There are 3 nested groupings, the coarsest first. Each group lies inside one group of the grouping before and may be the whole of it. The rows also spread widely along 11 directions, which tell nothing about the answers.
In the rows, zero is written as 128.
Known rows, each followed by its group in each grouping:
[133 138 160 132 145 136 123 147 109 119 138 135 147 115 110 129 140 132
 114 108 139 126 164 116 122 148 133  80 121 111 118  98 109] : karis k66 k662
[172 108 111 113 144 121 130 133 108 109 160 151 175 134 132  82 125 154
 107 138 116 127 151 152 159 127 137 108 102 117 158 146 129] : Riki k249 k33
[142 102 131 128 111 128 157  49 136 145 154 129 115 124 130 147 104  96
 152 109 147 107 118 102 123 124 119 129 110 158 141 127 158] : sarok k508 k505
[119 157 131 199  90 110 111 133 142 164 105 109 142  89 122 139 146 116
 117 170 118 125 135 132 120 170 176  98 111 134  69  75 212] : sarok k138 k702
[127 138 132  86  57 158 190 182 172 179 127  90 189 200 110 141 155  92
  78  88 123  61  99 111 146  73 168 142  91 171  95 108 133] : Riki k84 k912
[174 114  95 132 144  90 119  76 137  50 165 170  86 111 140 127  84 158
 141 152 123 169 197 202  95 143 110 221  88 156 164  88 128] : vunog k870 k245
[ 85 128 147 122 132 129 194 108 144 151 149 154  94 103 141 167 134 115
 141 142 172 106 158  78 154 126 106 101 113 131 129 156 130] : karis k603 k646
[136 184 138 126 127 134 160 135 173 137 109 143 158 154  99 104 127  70
 162 133 116 166 137 103 126  62 158 165 120 169 133  77 138] : sarok k138 k174
[154 139 169 136 143 124 117  99 115 113 150 138 153  76 106 102 123 112
 134 115 114 152 161 132 117 159 145  91 135  97 124  75 127] : vunog k950 k632
[150 144 154 153 132 121  63 165 102 131  74 109 174  97 105 107 131 117
 138 178 120 157 117 126 147 125 160  96 162 158 133 155 131] : vunog k950 k828
[ 90 166 156 139 111 124 142 105 159 160  99 115 117  95 100 153 128  79
 142 157 127 148 133 125 132 144 136 169 129 149 106  97 136] : vunog k950 k391
[123 158 163 152 149 109 128 136 123 122 120 150 126  87 107 126 137 128
 129 173 152 144 199 125 132 146 131 127 103 152 122  86 118] : karis k988 k610
[115 155 138 123 137 173  75 149 147 154  56  91 149 114  41  82 145  63
 120  88  51 158  88 198 124 144 177 194 126 104 128  68 108] : suken k836 k128
[130 118 104 114 117 136 170 180 146 122 154 148 160 175 126 113 138 124
 119 123 124 123 159 138 137  71 146 140  85 147 149 109 133] : Riki k249 k997
[206 172 160 141 115  92  55  45 115  58 122 141 129 135 159 145  86 161
 112 160 147 179  93 140  93 168 106 121 175 105 111 164 161] : sarok k508 k238
[134 129 113 159 128 126 144 132 146 121 141 155 115  85 109 112 133 116
 146 135 110 139 175 152 123 142 155 140  94 120 130  73 155] : karis k603 k310
[179 166 145 174 102 122 101 202 127 113  95 117 180 136  95 120 145 117
 137 166 131 141 174 131 104  88 191 143  97 212  98  55 141] : karis k513 k948
[162  76 140 144 157 143  90  65  95 148 119 117 149  81  82  90 101  87
 163  91 112 113 124 129 129 145 148 105 118 149 164 104 117] : sarok k138 k965
[ 65 158 142  89 138 188 182 215 172 160 133 138 142 161  83  95 162  80
 107  38 105 133 141 115 116  84 159 108 111  85 118  35 121] : sarok k508 k871
[ 92 168 136 168 106  84  54 180 124  75  95 124  87 128 170 188 113 172
 100 192 150 175 128 167  89 160 121 130 163 108  97 150 177] : vunog k172 k819
[127 113 130 120 141 115 111  67 115 121 134 130  98 110 151 145 115 145
 127 148 142 133 110 143 139 164 102 129 127 105 151 191 136] : suken k836 k617
[146 136 140 126 155 113 187  50 138 108 196 168 116 105 128 112 119 127
 147 114 149 141 207 128 107 141 107 141  80 116 146  77 124] : suken k558 k896
[140  98 108 152 110 109 136 111 121  95 174 133 107 144 174 163 116 163
 126 122 160 122 144 127  89 124 117 107 103 131 142 145 167] : suken k558 k151
[ 92 136 117 126 135 138 167 207 155 147 127 148 144 127 106  94 152 109
 123 140 111 136 177 149 151  87 159 142  95 132 145  86 134] : Riki k84 k361
[146 159 144 112 142 131 168 103 141 154 131 139 171 117 105  93 142 100
 141 148 137 137 147  96 160 112 142 117 110 142 139 138 122] : suken k558 k896
[130 111 102 139 129 134 127 147 130 136 139 128 135 112 127 102 143 121
 138 121 103 139 126 146 135 121 161 110 107 110 149 121 165] : suken k836 k617
[159  96 136 114 177 143  99  88  95 120 147 145 149 101 102  77 109 129
 127  84 110 125 138 140 134 152 131  83 119  98 159 115 107] : sarok k138 k174
[132 124 149 137 132 117 102 176 102  86 127 144 126 147 161 161 122 152
 128 132 170 143 127  85 115  92 119  68 157 143 149 175 129] : karis k988 k610
[ 55 135 126 120 176 145 119 146 127 147 113 141  94  85 103 107 145 134
 108 132 119 147 152 167 143 180 115 124 115  62 142 132 115] : suken k558 k896
[162 111 135 134  98 153 170 130 149 175 123 105 179 139  74 102 134  48
 167  90 123  97 137  95 120  56 185 129  89 214 134  45 146] : sarok k508 k238
[144 156 151  60 150 139 110 136 125 154  75 117 183 121 103 105 138 127
  87 165 131 117  99 115 207 151 131 112 147 140 125 211  82] : vunog k870 k245
[201  82 108 167  88 114  64 171  94  99 123 103 177 142 128 115 115 150
 109 135 111 109 129 177 106 109 178 117 108 178 139 114 163] : Riki k84 k361
[167  82 148  96 151 134  46  79  73  93  97 116 132 170 146 150  73 140
 133 101 154 125  42  97 121 104  93  87 188 152 183 250  91] : sarok k138 k174
[100 139 128 122 155 135 147 110 136 118 159 165 125  99 121  97 134 126
 105 107 100 154 141 160 144 177 116 111 125  24 127 115 139] : Riki k249 k997
[ 56 116 121 163 116 125 130 160 130 129 134 134  97 119 152 162 134 129
 111 125 132 139 115 138 117 144 120  91 142  65 118 141 177] : Riki k249 k997
[ 68 144 118 104 117 139 138 197 156 109 127 142  87 198 159 171 130 153
 102 119 158 142 126 126  98  81 112 136 127 132 130 133 149] : sarok k508 k505
[124 106 149 147  89 148 145  70 130 172 141  80 137 110  96 153 133  84
 113  58 125  70 117 127  92 167 148 117  91 125  87  63 148] : suken k558 k896
[161 115  95 100 123 113 125  98 149  72 160 143 100 137 128 137 100 165
  93 117 115 129 181 216 100 165 117 220  68 141 129  73 119] : vunog k870 k245

New rows. What belongs after each?
[161 123 131 151 149 127  42 160  95 126  62 109 179  70  92  85 127 109
 134 157  94 156  98 146 158 149 174  91 166 134 140 158 132] : vunog k870 k245
[163 106 116  91 132 120 130 106 120 109 152 144 148 129 142 112 104 135
 131 131 130 127 127 125 157 128 127 113 123 130 160 180 128] : vunog k172 k819
[151 136 157 119 150 147  93 152 108  86 133 137 144 138 105 122 124 131
 111  70 119 149 141 139  97 135 130 104 138  95 132  88  93] : karis k66 k662
[114 122 129 141 119 132 123 164 127 119 114 129 141 156 125 135 125 106
 133 126 128 144 115 128 120  82 137 125 136 136 148 138 135] : Riki k249 k997
[138 137 149 137 108 117 159  68 137 164 131 110 143 110 124 148 135 111
 128 153 159 101 135  98 142 149 127 119  98 158 110 145 147] : suken k558 k151
[103 183 173 179 162 132  39 144 123  76  83 139  93  94  89 112 113 112
 128  97  96 219 134 190  50 166 137 141 175  56 114  32 140] : sarok k508 k871
[ 92 153 120 101 139 150 136 144 159 126 140 152 124  97 110  95 137 111
 108 103  77 177 122 163 146 165 141 130 140  34 125 102 144] : vunog k950 k632
[134 176 136 104 149 127 114 123 146  95 130 160 135 148 138 114 120 146
 104 128 121 170 125 136 126 134 118 124 141  82 126 132 134] : sarok k138 k174
[119  89 101  99  93 149 157  91 145 202 121  88 140 126 124 134 141  99
 119 125 119  71  63 117 189 141 145 125  99 138 132 196 159] : suken k836 k617
[113  91 143 120 109 141  92 144 108 118 122  96 126 137 126 160 110 114
 114  68 127 104  93 131  99 131 137  97 146 121 128 130 127] : vunog k172 k819
[145 115 134  83 125 165  44 166 104 127  50  87 178 182  78 110 117 112
  78 105  90 123  51 181 146 121 140 160 151 136 145 179  73] : Riki k249 k997
[ 39 118 130  64 178 160 177 191 142 128 158 171  98 139 139 126 137 127
 128  85 137 156 147 102 149  89 100  95 143  78 177 156  90] : vunog k950 k391
[199 156 149 134 129 110   9 100 101  68  69 120 140 144 116 121  87 153
 109 167 126 179  93 184  98 151 125 161 164 148 135 154 124] : sarok k508 k238
[145  76 127 158 124 126 144  95 117 149 155 111 144  57 101 116 126  97
 141  96 117  87 166 132 126 162 161  98  88 148 121  62 152] : vunog k870 k245
[178 166 190 134 112 104 138 117 129  85 138 137 151 179 142 159 114 126
 141 134 193 139 167  80  71  59 126 113 126 205 122  84 126] : sarok k508 k238
[206 123 133 119  87 119 118 111 130 125 120 107 171 174 120 135 113 127
 124 151 156  99 132 122 118  87 152 146  92 232 127 118 141] : sarok k508 k238
[ 93 152 148  94 123 151 114 148 152 148  65 113 111 166  94 145 121  92
 121 132 140 139  99 134 125  95 124 182 137 171 135 133 104] : sarok k508 k238
[128  99 133  84 122 151 133 123 118 156 137 121 146 147 138 129 131 135
  98 101 149  88  87  93 158 130 122  57 134 113 134 189 139] : sarok k508 k238
[162 144 110 153 122  90 166 122 149  96 163 179 141 120 164 107 119 132
 157 183 131 172 164 123 147  91 137 132 122 133 160 144 180] : Riki k84 k361
[ 50 129 130 166 111 120 155 107 152 148 116 138  59  90 148 191 120  84
 164 144 149 148  95  85 131 135 106 129 159 110 131 165 177] : karis k988 k610
[194 103 152 127 150 130  93  65 104  69 162 141 136 143 107 111  85 122
 140  50 119 136 156 155  57 118 127 138 109 141 154  46  99] : sarok k138 k174
[117 137 108  60 109 136 140 161 153 102 130 143 102 204 151 173 117 166
  75 136 153 118 120 144 143 110  94 185 103 152 140 184 102] : karis k988 k610
[158 121 158 173 139 102 165  53 119 150 181 146 153  27 105  99 130  99
 169 148 130 127 208 109 138 173 153  85  92 136 122  51 156] : vunog k950 k391
[ 42 115  69 126  93 144 162 213 166 148 134 134 104 163 154 152 153 139
  85 130 110 123 103 156 150 119 134 127 111  74 120 158 187] : Riki k249 k997
[106 129 138  90 137 135 120 162 129 117 120 125 127 138 133 147 132 150
  84 116 142 116 135 137 137 142 121 113 126 123 120 145 107] : vunog k870 k245
[135 101 190 170  99 102  35 111  71 113  83  75 123 119 137 194 105 147
  94 143 169  91 100 140  87 167 118  94 159 161 106 161 126] : Riki k84 k361
[144 152 186 122 159 104 122  99 107 114 127 130 132 120 126 138 132 153
 124 168 177 127 193 128 119 135 114 127  99 169 135 116  92] : suken k836 k617
[187 160 164 156  65 102  83 104 121 127  84  89 185 139 141 154 118 108
 112 165 135 124  58 108 136 129 153 102 173 153  95 182 173] : Riki k84 k361
[130 156  89  93 106 125 188 169 185 120 145 149 144 156 143 124 137 122
 116 144 120 141 145 128 154  90 149 165  98 145 125 122 155] : vunog k870 k245
[143 100 157  55 157 122 185  64 115 111 173 169 101 153 163 169 103 171
 120 145 212  83 170  78 164 117  56 118 100 172 170 228  60] : karis k603 k646
[147 145 152 134 118 111 119  71 127 124 132 126 116 123 133 148 112 147
 109 159 160 122 145 136 119 170 110 135 110 145 107 129 147] : sarok k508 k871
[ 83 114 124  88 151 153 136 101 142 175  91 125 105 127  99 127 116  97
 136 135 133 118 106 126 170 130 112 163 118 148 162 170 101] : sarok k138 k965
[123 109 146 155 119 121 116 137 115 135 123 120 137 107 120 131 127 118
 121 130 131 110 145 143 122 131 144 111 118 138 130 108 140] : Riki k84 k361
[203 159 179 149  72  91  71  66 110 122  81  87 162 152 150 181 103 134
 117 197 185 116  75  88 119 133 127 104 161 208  92 196 163] : sarok k508 k238
[ 79 136 147 155 124 127 165 145 139 180 132 115 128  91 130 140 169 116
 123 149 147 106 156 103 148 143 148  81  98 122 107 115 166] : suken k836 k128
[111 124 136 143 129 128 130 185 129 116 145 134 126 154 130 142 135 149
 117 113 155 116 188 130  85 100 145 104  85 161 124  55 137] : sarok k138 k965
[196 132 213 104 120 112  99  56  88 116 137  95 185 122 113 144 108 120
 107  98 166  84 133  94 114 162 128  72 135 156  99 119  88] : vunog k172 k819
[203 170 176 122 113 111  71 117 108  95 119 114 195 124 121 115 124 141
  96 148 123 152 120 134 125 155 152  92 155 126 100 127 128] : vunog k950 k632
[127  82 127 157  96 104 136 116 117 125 148 122 114 128 154 167 112 137
 128 141 156  95 144 132 116 117 125 123 107 167 141 137 158] : Riki k84 k361
[113 164 139 145  89 113 198  92 168 147 159 141 144 126 145 150 143  99
 121 142 135 126 129 102 141 137 129 117 116  94  91 115 183] : Riki k249 k997
[189  73 129  48 133 129 152  70 107  78 211 152 137 181 167 147  87 175
 111  80 165  97 145 112 124 106  83 118 105 153 177 179  79] : vunog k950 k391
[129 103 110 131 132 111 180 155 132 118 187 168 135 118 151 108 137 160
 118 147 140 113 205 143 145 113 135 109  74 128 149 105 150] : Riki k84 k361
[207 140 120 114 124 136 107  88 128 110 143 138 176 130 114  74 114 129
 115 113  99 143 109 145 140 147 151 115 124 104 130 124 154] : sarok k508 k871
[153 117 120 173  95 137  49 137 117  90  98  91 132 146 116 141 110 108
 125  74  95 159  70 172  53 126 160 140 150 115 125 100 161] : suken k558 k151
[106 112 157  79 129 144 183 103 136 153 158 131 137 133 134 152 124  99
 137  92 155 107 116  64 151 103 111  90 138 134 145 163 105] : vunog k950 k391
[ 81 124 154  95 123 168 107 141 129 167  84 101 143 118  97 121 135  86
  90  73  92 114  50 137 157 155 135 105 169  57 122 160 116] : Riki k84 k361
[ 70 135 105 114 127 134 121 189 149 104 120 152  77 170 158 156 124 152
 110 130 145 162 114 142 109  98 110 131 143 104 145 154 158] : sarok k508 k238
[163 160  96 129 106 109 140  96 166 118 123 152 125 118 118 120 116 122
 129 193 112 156 145 164 160 146 135 216  89 157 131 127 154] : karis k988 k610
[159 132 194 102 144 151  76 112 107  53 104 130 112 175 105 163  83 103
 137  40 143 152 106 126  49  84 103 153 172 141 154 107  45] : karis k603 k646
[171 121 129 137 108 137  45 151 107 126  81  90 175 112  94 104 122 120
 111 131  84 140  90 173 131 149 169 129 147 141 122 130 137] : vunog k950 k828
[105 116 134  83 136 133 135 188 133 104 107 133 120 193 136 155 102 108
 156 125 163 143 126  98 122  23 117 156 143 203 191 175  85] : vunog k172 k819
[147 139 146 118 126 143 154  89 144 150 138 136 152 109 100 100 130  87
 136  99 121 128 128 110 134 129 146 108 120 115 122  85 146] : sarok k508 k238
[133 176 186 145 146 130  77 160 104 167  57 109 187  99  94  99 148 107
 123 185 145 140 117  89 164 131 162  54 161 155 108 150 135] : sarok k508 k505
[186 132 137 192 125  70 108 106  93  93 152 149 163  96 162 120 119 162
 136 205 152 146 172 126 133 143 138  77 123 142 130 144 182] : Riki k249 k33
[129 126 139 126 137 125 124 116 125 118 131 127 120 133 132 134 126 125
 137 124 137 140 133 134 115 113 129 132 119 133 150 130 128] : suken k836 k617
[157 173 112 203 120  92 122 114 149  96 122 149 129  99 124 111 120 101
 182 184 118 206 165 148  89 104 161 174 118 155 141  77 189] : suken k558 k896
[131 142  97 100 105 116 145 148 163 116 120 131 126 151 139 146 122 140
 105 167 132 131 138 155 147 119 133 187  98 169 125 145 140] : vunog k870 k245
[131 152 147 125 116 128 149 150 139 117 162 146 135 118 136 138 156 164
  82 124 144 105 176 125 124 170 140  77  98  90  83  95 144] : karis k603 k310
[ 99 165 110  66  78 117 154 122 175 125 144 129 107 177 179 191 127 179
  56 171 148 121  99 145 158 166  93 165 120 106  87 205 153] : vunog k950 k391
[179 117 166  74 118 176 127 158 119 165 106  88 227 150  57  80 141  71
 118  64 101  89 115 108 152  85 179 107 115 180 132  90  69] : vunog k950 k828
[145 185 191 117 144 124 154 151 133 130 130 146 173 118  99 115 154 117
 112 140 156 126 193  89 142 122 142  94 107 147 103  75  96] : karis k988 k610
[145 185 152 100 138 123 155 129 150 117 128 161 153 131 126 117 136 118
 124 155 141 159 139  94 164 118 124 125 135 121 128 149 118] : karis k988 k610
[154 118 172  99  94  98 144  63 110 104 187 122 132 149 196 208 112 182
  86 130 202  81 127  77 119 159  84  60 133 136  98 193 135] : vunog k950 k391
[116  63  89 134 143 137 114 133 105 122 133 144 124 124 140 113 108 117
 149 120 112 139  87 134 156 104 122 104 147 105 193 207 145] : Riki k249 k997
[144 145 148 126 145 132 107 102 124 140 103 131 138 107 100 101 119 115
 129 148 128 142 132 135 145 146 133 131 126 136 137 132 130] : sarok k508 k871
[184 112 157 140 112 114 129 112 117 114 125 120 167 145 109 125 108  98
 152 130 142 116 157 125 111  70 148 154 108 216 155  97 109] : Riki k84 k361
[207 118 138 130  88 125  18 106  83  83  95  91 149 148 138 166 102 180
  70 133 133 108  65 166 108 191 130 122 147 131  91 192 133] : karis k513 k948
[106 155 123  93 160 124 125 190 130  49 160 183  87 178 166 155 122 199
  87 124 153 175 178 155 103 125  85 133 125  80 144 137 100] : karis k66 k662
[ 94 163 113  94 114 129 144 103 175 137  98 144 104 137 130 134 115 103
 114 157 101 164  76 160 172 137 110 203 149  88 142 191 140] : Riki k84 k361
[177 170 110 128 158  99 144 122 134 101 146 185 150 106 131  94 130 161
 138 219 134 176 197 142 180 141 126 144  97 137 148 151 136] : karis k66 k662
[121 145 149 178 116 113 150 135 134 103 165 154 109  92 151 156 139 138
 127 124 150 132 174 111  94 148 138  75 119  93  97  78 173] : karis k603 k646
[114  66 106 114 150 162 153  67 114 194 134 119 138  75  96  90 126  75
 158  96 109  97  88 105 182 147 133  94 119 108 178 189 130] : suken k558 k896
[126 153 140 130 141 134 133 123 137 136 115 133 144 117 113 109 138 107
 133 132 126 153 131 122 134 127 138 122 126 116 135 132 129] : suken k558 k151
[107 143 154 142 140 103  92 144 101 118  93 130 132 125 145 149 125 154
 106 193 158 143 124 131 148 142 109 106 154 129 133 194 128] : Riki k249 k33
[144 128 150 112 134 124 133 100 125 128 137 120 133 134 125 132 130 132
 123 129 145 117 149 138 124 129 127 139  96 150 136 119 113] : suken k836 k617
[169 143 152 123 116 116 116 137 114 130 109 124 168 131 126 136 133 134
 113 170 156 112 131  94 161 125 138  97 124 176 122 166 123] : karis k988 k610
[142 151 120 115 159 105 178 104 144  54 205 210  82 129 167 138 114 181
 134 144 161 170 217 139 111 133  90 155  89  97 144 112 127] : karis k513 k948
[ 67 130 148 110 181 143 194 158 132 103 194 205  91  99 167 128 144 145
 135  82 157 152 172  71 136 121  97  26 148  24 154 145 125] : karis k603 k646
[ 86 136 169 118 142 125 184  82 142 149 152 148  91 114 132 157 126 111
 139 124 183 116 166  84 123 129  96 107 115 133 125 109 132] : sarok k508 k238
[ 87 143 153  84 123 129 204  80 159 125 192 156  96 126 165 167 124 125
 118 100 154 134 133  86 134 143  90 101 135  68 121 143 138] : vunog k950 k632
[ 94 119  83 175 115 129  64 154 131 139  78 118 106 110 126 130 117 120
 131 158  93 158  78 167 126 143 153 137 146 112 131 150 193] : sarok k138 k174
[170  65  87 107 144 149 148 127 125 139 173 139 163  97  73  60 119 112
 147 100  82 111 192 178 145 121 167 162  52 172 177  55 106] : vunog k950 k391
[155 184 110 114  83 105 193 182 172 175 106 144 210 156 160 107 160 116
 128 252 147 133 111  64 235  56 167 105 127 187 128 235 188] : Riki k84 k361
[154 118 101 156  74 111 152  94 143 188 123 107 174  79 139 129 132  90
 160 200 119 117  82  81 197 134 170  93 134 168 121 201 212] : vunog k950 k391
[ 83 128 178 122 145 163  89 161 108 159  71 109 138 122 103 129 132  79
 135  88 137 140  60  73 128 104 136  44 198 103 138 162 123] : sarok k508 k238
[ 79 173 144 114 153 154 134 160 163 156  86 135 128 126  75 103 141  82
 133 120 109 157 147 142 133 115 149 165 114 125 128  62 110] : sarok k138 k965
[152 158 146  64 112 163 126 164 148 132 117 120 176 192 102 108 140 122
  75  84 122 116 103 129 131 106 146 116 123 125 108 109 111] : sarok k508 k238
[144 113 144 143 128 103  72  92 102  69 137 131 103 111 149 156  86 138
 132 111 134 154 118 151  85 156 113 119 156 105 140 138 139] : vunog k172 k819
[149 138 144 132 122 130 132 102 130 127 123 118 147 138 111 130 122 100
 141 114 139 133 127 116 107 105 138 137 118 155 138 117 125] : suken k558 k896
[103 128  92 157 145 125  99 157 133 158  96 137 139  42  96  70 132  95
 152 180  73 169 125 165 185 166 173 119 134  89 146 137 180] : vunog k172 k819
[118 121 111 123 147 112 161 135 132 135 156 162 134  88 138 101 126 130
 149 169 134 139 168 116 177 127 135  98 110 122 157 154 154] : vunog k172 k819
[200 137 184 154 150 100  91  58  96  54 160 150 136 134 129 131  88 140
 144  95 155 150 184 130  45 126 120 118 122 160 137  48 106] : sarok k138 k702
[132 137 125 107 142 124 144 141 147  81 150 153 119 136 131 129 116 132
 122 100 126 153 167 147 103 112 126 153 115 125 140  84 116] : vunog k870 k245
